Each cloud of rows lies close to a flat space through zero, with a little noise off it, and is much wider in some directions of that space than in others. After each cloud: how many dimensions does that space have?
(in the rows, 128 means zero)

[[131 128 123 124 132 126 128 138 122 126 145 115 130 133 112 126]
 [128 138 130 139 122 128 120 110 159 112 111 140 111  92 119 134]
 [130 149 141 141  96 125 107  85 208 112  89 146  97  53  99 161]
 [127 119 134 103 116 133 131 127 144 159 141 109 137 145 135 148]
 [123 126 126 144 150 126 135 136  99 113 125 143 129 137 139 101]
 [119 100 116 112 164 138 150 170  38 158 168 110 172 232 165  96]
 [119 132 133 111 113 129 119 121 156 157 120 124 127 131 152 153]
 [125 111 114 141 177 127 159 182  22 111 170 125 166 197 147  70]
 [118 125 129 117 121 129 131 130 130 142 127 124 132 135 134 138]
 [122 131 135 124 111 124 124 111 160 134 107 130 124 111 137 149]
 [115 115 131 137 152 126 146 150  75 139 126 148 152 178 186  93]
 [131 133 129 132 124 128 127 117 143 113 119 131 113 104 110 133]
 [135 112 131  66  94 138 121 129 154 193 172  71 143 186 113 177]
 [121 126 124 109 104 126 116 110 170 152 115 124 123 124 136 158]
 [140 127 123 115 132 132 135 144 102 134 171  95 135 148  86 123]
 [137 128 121 136 137 126 130 136 116 103 140 123 116 114  98 115]
 [130 137 134 149 119 122 121 114 157 111  96 153 120  95 129 127]
 [117 123 126 150 150 128 139 137  93 116 124 144 134 137 156 104]
 [132 125 121 129 145 131 138 145  88 119 152 118 136 146 123 108]]
  3

[[100 122  96  73  92 129  88 144 143  51 140  71  91 127 147  96]
 [113  93 101 122  99 110 110 115 138 148  91 113 144 133 170 148]
 [105 181  92 156  92 144 140 122 157 171 119 111 156  91 140 122]
 [208  57  73 126 171 115 105 122 104 105 121  59 117 178 139 117]
 [173 153 144 114 102 128 140 105 116 175  74 134 120 123 156 163]
 [191 116 131 126  72 145 142 113 106 142 102  81 101  89 109 137]
 [164  76 130 145 131 176 169 153  88 169 188  93 160 131 172 127]
 [ 99 113 118 185 124 172  70  61 155 146 127  68 163 114 115 135]
 [ 65  89 110 107 214 136  55 135 138  20 133 135 112 164 109 133]
 [124  17 110 170 174 154 137 129 133  73 175 118 124 114 102  91]
 [141  79  77 157 163 120 131 104 146 121 116 144 145 140 189 144]
 [144  93  80 173 118 117 148 128 120 177  84 138 163 104 145 177]
 [160 148 139 111 118 144 117 121 105 106 151 111 121 139 168 154]
 [200  53  82 182  95 102 123  85 109 189 121  75 178 148 183 170]
 [142 191 155  77 125 117 152 164 112 104 141 166  96 137 141 130]
 [183 130 116 127 144 109 135  90 137 222  75 100 144 175 159 108]
 [ 75 158 154 166  47 110  70  60 156 181  59 112 157  89  73 174]
 [173 119 156 146  20 144 171  92 136 158 164  93 116  67 161 107]
 [149 117 173 110 114 102 145 131 126  90 135 157  82 120  80 102]]
  11

[[138 114 100 131 115  90 135 152 103 138 103 136 127 118 136 138]
 [132 113  75 121 108 123 118 131 120 135 125 132  96 135 151 127]
 [136 113 130 119 133  84 142 164 101 134  89 137 136 108 125 140]
 [129 121 130 128 131 113 136 139 119 127 115 126 135 122 128 130]
 [136 111  99 116 113  99 133 152 102 136 110 135 115 126 136 131]
 [143  85  53 110 104  44 149 185  70 142  69 145 105 115 149 146]
 [123 154 165 138 139 182 110  88 172 122 168 114 133 142 123 113]
 [129 131 124 129 124 137 127 126 134 131 131 122 124 125 134 122]
 [132 113 103 120 118  96 137 155 111 139 107 136 122 119 131 128]
 [125 119  84 122 111 130 118 124 131 139 139 131 102 142 146 122]
 [127 131 139 131 139 115 139 143 125 121 123 127 136 116 122 134]
 [138 100  87 118 111  84 138 170  90 135  95 138 120 116 142 136]
 [114 141 179 141 153 139 134 125 138 116 126 126 154 118 108 130]
 [131 114 141 124 136  85 149 166 102 131  88 130 142 105 116 134]
 [122 129 159 128 143 107 147 142 118 121 105 126 157 110 112 135]
 [136 106  38 114  91 100 118 152 103 147 117 142  86 143 161 129]
 [129 128 123 119 125 116 126 140 118 129 122 130 127 125 132 129]
 [132 140 127 130 128 147 119 107 139 133 148 126 123 138 137 120]
 [136 114  71 120 108 108 124 144 114 135 113 135 108 149 146 133]]
  2

[[103 148 121 131 156 164 142 116 113  84 171 102 182 113 162 152]
 [180 176  67 181 105 105 144 125 136  99 133 156 133 141 114  64]
 [136 172 116 126 117  65  66 127 108 215 131 113 179 183  91 115]
 [100 107 167 111 177 188 164 105 164 159  91 101  92 128 133 143]
 [ 96 171 163 102  67 136 182 122  77  13 187 129  52  58 175 148]
 [151 165 107 138 104  79 102 134 120 170 139 140 181 157 106 104]
 [111 135 108 157 161 108  92 135 169 197 144 120 157 118  90 112]
 [114 149 149 108 112 135 151 118 119 115 148 129  88  98 129 138]
 [163  75  75 141 183  96  64 137 145 232  81 109 165 160  49 119]
 [132 112 144 122 147 211 188  99 139  49 115 141  34 103 154 141]
 [139 117 144 106 120 113 144 128 140 186  95 130 114 134 100 121]
 [115 145 158 135 132 206 204  98 148  46 122 132  50 112 178 123]
 [118  83  89 161 182 123  74 146 147 147 130 105 170 124 113 133]
 [113 129 120 134 101  71  84 155 103 130 150 116 152 120 126 128]
 [109 140 130 138 202 186 144  94 166 172 107  84 131 149 119 127]
 [ 97 102 118 168 198 197 129 120 185 105 136 118 131 109 148 132]
 [176 225 131 128  68 132 224  85 129 104 117 160  14 125 108  65]
 [ 74  78 201  83 143 190 149 130 131  91 131 126 114 104 187 192]
 [ 81  63 146 129 177 177 113 139 133  79 129  93 133 107 173 173]]
  9

[[112 123 153 146 137 142 128 131 153 121 117  86 148 102 114 129]
 [138 120 109 125 118 139 119 129  84 136 125 192 104 147 137 146]
 [135 127 111 118 123 119 134 123 117 128 136 151 111 143 131 124]
 [130 134 126 122 132 125 121 128 127 135 131 129 133 126 138 132]
 [128 129 132 129 127 129 119 129 128 136 126 122 137 123 134 134]
 [129 131 131 129 129 132 121 128 125 133 127 131 133 121 134 136]
 [129 124 126 124 128 124 140 128 135 117 132 128 123 131 120 116]
 [128 116 123 136 122 138 135 132 112 119 119 153 114 132 120 128]
 [114 107 139 142 135 125 163 135 167  98 120  81 131 117  94  98]
 [137 111 102 126 116 127 143 130 101 118 129 179  95 153 123 121]
 [132 145 124 119 130 125 106 122 112 150 135 139 138 129 152 144]
 [144 122 101 117 114 131 122 126  81 135 129 201  98 153 140 143]
 [125 129 134 133 128 138 117 129 121 135 119 134 134 118 133 141]
 [122 158 149 120 138 116 107 121 157 149 140  74 168 107 144 134]
 [130 140 128 118 132 117 122 124 139 135 138 113 136 127 135 122]
 [126 124 131 135 128 136 125 130 125 127 121 135 130 124 126 133]
 [126 170 148 108 148  93 108 114 179 150 158  43 175 107 145 119]
 [128 116 118 123 125 108 167 134 158 102 136 108 113 139  99  93]
 [129 131 130 131 127 133 120 127 120 132 128 135 131 127 136 134]]
  3

[[130 160 157 146 100 178  82 169 168  22 127 160 135 195 109 122]
 [121 157 122 151 119 181 139 119 100  88 125 150 101  99  75 117]
 [155 110 121 108 106 111 111 144 171 140 135 126 153 194 174 143]
 [134 119 117 127 120 138 137 125 120 138 129 124 125 124 130 127]
 [130 135 132 144 111 180 118 144 126  77 123 141 121 137 109 115]
 [146 134 131 121 103 133  98 148 171  96 137 147 144 192 141 137]
 [ 96 104 144 117 185  41 146 107 106 206 119  87 135  64 155 126]
 [122 115 116 106 161  54 155  92 114 218 136 110 128  91 146 145]
 [ 96 135 140 119 183  47 150  91 102 196 126 114 119  54 118 133]
 [133 119 117 126 130 126 139 120 119 153 128 120 127 119 134 129]
 [144 154 125 129 100 153 110 138 154  87 140 160 124 177 113 136]
 [153 116 116 111 106 125 118 136 156 140 140 134 141 180 154 141]
 [129 140 144 109 132  78 101 134 174 127 143 143 146 179 148 149]
 [151 117 107 137  94 189 139 137 119 111 125 127 121 144 126 120]
 [ 95 112 142 121 184  52 148 103 101 199 120  94 128  54 140 125]
 [123 141 129 115 142  85 132 108 133 156 138 136 128 121 124 141]
 [126 142 130 149 116 178 124 137 114  82 123 138 119 122  99 116]
 [148 112  89 117 119 135 162  99 105 184 134 122 116 110 129 134]
 [143 116 124 103 128  75 121 126 161 167 138 127 147 163 162 148]]
  4

[[116 123 122 140 149  95 115 139 114 160 150 146 115 133 135 115]
 [125 122 134 126 127 109 111 116 111 149 124 137 120 138 132 128]
 [101  69 150 106  91 114  98  62 106 113  96  62 176 176 156  92]
 [132 155 116 144 142 128 144 158 148 144 143 174  95  93 123 163]
 [114 115 133 113 120 121 108 109 102 120 121 104 150 134 138 113]
 [138 123 128 109 102 158 138  99 120  83  97  79 172 137 109 138]
 [155 191 105 155 161 135 155 223 167 146 162 210  61  73  94 159]
 [ 97  74 155 102 102 127 114  52  84 113  96  59 194 183 153 102]
 [128 128 138 142 150 104 108 138 118 157 136 163 111 130 146 116]
 [136 139 130 154 155 102 121 152 134 156 143 171  97 118 129 116]
 [123 130 126 155 160  70  99 141 108 177 160 198  90 129 129 107]
 [119 111 134 136 139 102  96 107 117 141 119 128 126 146 152 115]
 [133 145 124 163 168  68 120 169 134 186 151 199  89 114 134 113]
 [123 126 127 124 132 142 130 132 132 110 125 119 131 127 117 128]
 [113 118 148 133 123  99 101 107 102 149 133 132 135 162 145 104]
 [132 150 131 143 141 137 127 143 148 126 135 159 113 108 116 137]
 [119 118 126 136 138 101 124 127 119 145 125 127 125 133 135 122]
 [120 115 134 126 130 119 119 126 117 137 123 129 125 134 138 104]
 [124 107 129  82  85 192 145  76 137  63  92  41 187 135 118 145]]
  2

[[116 105 185 102  71 138  90  84 175  84 165 160 118 140  83 113]
 [ 95 115 107 173 149 128 165 151 114 142 127 121 144 167 124 139]
 [127 129  95 142 123 121 148  80 126 113 137 124 124  92  95 141]
 [ 69 119  85 128 204  86  93  71 129 150 139 165  84 143 160 180]
 [163 138 126 112 116 130 134 135 152 127 140  92 137 115  95 128]
 [112 146 177 152 122 139 112 126 123 129 139 115 143 195 140 113]
 [ 93 134 157 145  92 133 127  87 153 126 171 134 151 146 155 133]
 [ 99 112 202 155  85 195 137 101 119 132 139 130 128 147 112  85]
 [161  90 110 124 100 184 186 134 136 136 115 111 141 106 102  81]
 [104 111 150 127 101 155 125 111 128  95 141 178 122 122 135 134]
 [170  92 137 133 129 138 161 162  97 128 117 128 142  91  87  95]
 [122 129 146 136 127 116 115 115 122 123 118 136 140 154 133 134]
 [162 123 150 138  77  79 115 167 123 141 124  60  96 141 107  84]
 [102 123 106 128 171 115 100 154  91 115  91 164  85 137 116 124]
 [ 77 156  89 161 164  70 125 115 120 123 125 138 150 143 140 163]
 [164 144 105 124 105 111 122 157  95 106 120 123 122  99 123 138]
 [136 128 106 123 138 132 120 135 121 134 138 146 147 184 187 129]
 [129 112 112 125 163 157 161 127 103  77  99 200 120  89 141 135]
 [110 118 125 112  94 126 100 130 142 112 116 141 112 148  93 151]]
  14

[[ 94 115 119 121 159 204 161 147 125 144 152  74 147 134 110 129]
 [113 127 122 113 140 167 146 132 130 133 135  93 126 137 117 125]
 [122 128 124 116 133 142 135 130 127 125 126 115 122 133 120 121]
 [125 119 129 139 135 133 132 136 125 125 135 133 142 120 124 129]
 [128 133 133 148 127 148 124 125 142 160 123 127 133 134 139 136]
 [116 109 119 121 150 167 156 142 123 112 138 101 142 121 105 121]
 [128 130 129 136 128 138 129 127 133 140 135 120 133 130 136 139]
 [118 135 125 111 127 131 128 128 121 133 132 116 118 136 127 125]
 [134 125 130 135 129 123 127 128 130 124 120 138 129 124 126 125]
 [114 136 129 129 132 160 130 128 135 162 130 108 127 140 132 131]
 [139 125 129 137 128 134 131 124 139 127 118 131 128 128 128 128]
 [116 124 133 156 140 172 134 136 139 167 132 118 150 130 132 135]
 [137 129 130 131 123 112 122 124 131 123 119 142 124 126 130 126]
 [137 112 122 126 138 138 146 132 130  96 126 122 134 118 113 122]
 [141 129 129 130 121 115 123 121 134 122 115 140 121 128 130 124]
 [138 138 128 116 115 102 118 118 128 119 121 136 111 132 135 128]
 [132 140 135 137 120 128 115 120 139 156 113 138 119 138 138 128]
 [135 136 132 139 120 125 119 121 138 146 124 134 126 132 141 136]
 [128 129 128 125 126 123 125 128 126 127 122 133 124 128 125 122]]
  5

[[184 133 168 129 105 141 121 111  90 130 118 109 162 119 122  90]
 [122  94 104 144 153  71 122 126 137  96 157 129 153 116 116 139]
 [124  98  44 105 128 164 150 117 154 115 143 122 100 164 132 131]
 [148 104 166 128  91 196 106 122  95 139 113 135 146 127 138 130]
 [147 231 121  94 132 137 158 113 123 110 123  87  94 104 143  80]
 [141 136 109 113 156 115 126  95 142 141 156 124 124 137 123 166]
 [125 170  99 125 141  89 155 162 114 110 118 101 113 136 119  98]
 [141 150 139 112  92 161 139 130 119 106  99 105 133 127 138  88]
 [150 138 111 120 114 145 127 144  87 105 143 111 116 132 136 105]
 [129 115 163 106 122 142 123 108 160 114 143 129 104 144 155 161]
 [118  47  79 168 196 116 134 118 131 132 128 125 165 112  97 175]
 [ 81  86 128 145 115 127 138 166 174 131 107 161 103 143 131 114]
 [131 153  91 116 168  99 160 133 122  76 116  69 144 125 112 136]
 [104 139 108 128 138 155 103  82 156 177 157 169 140 100 101 154]
 [ 91  89 154 168  84 141 100 167 117 172 100 191 141 120 135 114]
 [135  52 117 167 101 129 120 111 119 163  85 163 186 125 149 129]
 [119  77 116 148 117 115 137 126 143 124 102 147 139 126 167 126]
 [ 81 105 102 142  86  99 131 180 134 112 101 157 121 153 162 122]
 [ 98  96 128 150  90 139 133 140 153 128  94 163 134 111 150  83]]
  11
